Every row belongs to one group in each of 2 separate groupings. Each group adds its own fixed numbers to the row, and there is some noise. The rows also spread widely along 2 directions, which tell nothing about the answers.
Some rows, each with its group in each grouping after it:
-139 -204 -129 360 -132 -417 -645 -57 231 251 256 -154 31 -254 -> dumav kos
17 -191 -120 166 -222 -321 -599 174 181 33 152 5 156 -75 -> sar pimud
-120 -267 59 5 -303 -40 -371 -72 49 161 163 -210 98 -101 -> ker Sunup
-151 -219 118 -180 -525 167 -362 -18 22 161 -46 -32 -41 44 -> ker Sunup
-81 -86 75 66 -404 -297 -576 314 87 199 83 264 79 -225 -> Dom kos
-261 -257 -118 270 -264 -148 -557 52 191 189 66 -253 -92 -88 -> dumav pimud
-157 -126 81 -38 -489 -98 -427 343 179 89 166 93 76 -31 -> kegu pimud
-19 -185 -59 37 -427 -150 -463 163 112 -62 -86 -86 33 28 -> sar pimud
-5 -84 17 213 -273 -433 -576 265 141 245 199 233 214 -320 -> Dom kos
-214 -314 -143 158 -209 -288 -495 -15 100 -148 273 -462 107 -341 -> kegu Sunup
29 -44 -27 200 -121 -479 -546 310 244 242 525 202 468 -299 -> kegu pimud
-9 -85 179 -102 -514 -195 -423 462 98 217 120 477 246 -290 -> Dom Sunup
34 -157 152 -170 -615 -103 -373 317 128 -79 -53 197 -12 -33 -> sar Sunup

New rows. What belongs after each?
108 -85 179 -155 -593 -201 -400 438 120 36 95 439 199 -31 -> sar Sunup
-142 -341 -94 236 -85 -373 -528 21 69 2 239 -248 117 -452 -> Dom Sunup
-138 -54 148 -117 -636 -86 -348 442 172 353 98 499 92 -79 -> dumav Sunup
18 -237 -4 18 -401 -278 -488 140 151 -114 81 -115 79 -116 -> sar Sunup
0 -107 72 3 -393 -326 -389 363 243 110 442 343 324 -309 -> kegu Sunup
47 -170 48 -108 -541 -171 -436 244 144 -98 53 121 34 -134 -> sar Sunup
-95 -272 -119 136 -306 -226 -591 58 138 -78 1 -272 -63 -71 -> sar pimud
-92 -226 13 227 -102 -244 -613 -159 146 230 185 -207 182 -67 -> ker kos
80 -179 41 1 -458 -311 -461 237 189 -96 127 168 148 -139 -> sar Sunup
27 -220 -5 11 -410 -311 -487 225 141 -73 131 46 79 -216 -> sar Sunup
-46 -142 -31 168 -262 -364 -480 171 219 302 321 225 220 -298 -> dumav Sunup
-69 -238 0 112 -390 -221 -558 -19 142 -214 -147 -343 -189 -5 -> sar kos
-50 -104 31 122 -313 -326 -628 220 135 225 151 182 151 -285 -> Dom kos
39 -150 160 -236 -636 -47 -391 325 106 -47 -77 232 -49 -27 -> sar Sunup
-159 -145 27 125 -407 -266 -541 156 190 62 184 -63 19 -131 -> kegu kos
-162 -102 125 48 -657 -85 -485 263 224 -6 95 121 -9 -48 -> kegu kos
26 -275 46 -56 -477 -130 -475 89 147 -192 -54 -209 -34 -49 -> sar Sunup
-220 -196 61 39 -461 -155 -434 172 171 -117 211 -140 83 -225 -> kegu Sunup
-79 -67 -6 192 -445 -355 -487 148 172 70 298 -11 162 -223 -> kegu kos
-60 -255 -68 71 -398 -130 -505 125 131 -123 -64 -284 -113 41 -> sar pimud
-61 -131 16 -59 -505 -70 -447 259 129 0 -118 21 -109 93 -> sar pimud
-85 -190 78 -41 -514 -199 -376 274 158 51 342 131 236 -232 -> kegu Sunup
66 -173 87 -159 -667 -49 -395 299 123 -83 -71 163 -19 16 -> sar Sunup
-69 -64 33 174 -368 -317 -602 144 260 292 171 256 91 -136 -> dumav kos
-142 -185 -89 267 -263 -275 -647 -58 174 186 177 -93 19 -179 -> dumav kos
-113 -138 -65 140 -327 -264 -498 255 196 77 327 -22 200 -182 -> kegu pimud
96 -168 -1 15 -441 -375 -505 269 165 -42 109 159 175 -182 -> sar Sunup
-209 -181 -34 187 -379 -215 -533 -37 146 -79 144 -327 -75 -170 -> kegu kos
-226 -168 214 -281 -762 463 -328 119 62 251 -243 -1 -224 277 -> ker pimud
-58 -193 -21 131 -200 -325 -565 298 96 268 262 187 274 -342 -> Dom pimud
-2 -220 43 -76 -455 -206 -414 151 73 -158 -9 -62 32 -86 -> sar Sunup
-124 -190 86 -178 -701 108 -398 242 79 -115 -374 -143 -287 188 -> sar pimud
68 -135 78 -103 -477 -265 -457 319 124 -65 82 195 103 -81 -> sar Sunup
-50 -185 97 -58 -318 -126 -437 77 142 270 234 182 246 -69 -> ker Sunup
16 -33 -18 224 -205 -437 -563 208 220 126 430 121 307 -266 -> kegu kos
45 -146 -73 290 62 -638 -624 293 145 255 546 325 472 -593 -> Dom Sunup
-18 -121 45 -124 -688 74 -429 343 131 -25 -178 191 -103 109 -> sar pimud
-67 -93 131 -9 -366 0 -462 154 133 399 195 231 212 114 -> ker pimud
83 -139 7 121 -409 -347 -588 95 176 -38 68 44 28 -55 -> sar kos
-21 -132 71 -150 -675 -41 -471 370 119 39 -145 273 -77 125 -> sar pimud
-197 -126 142 -74 -568 14 -429 360 9 203 -73 205 -25 -70 -> Dom pimud
-180 -152 87 86 -512 -79 -524 192 53 90 -126 -27 -129 -153 -> Dom kos
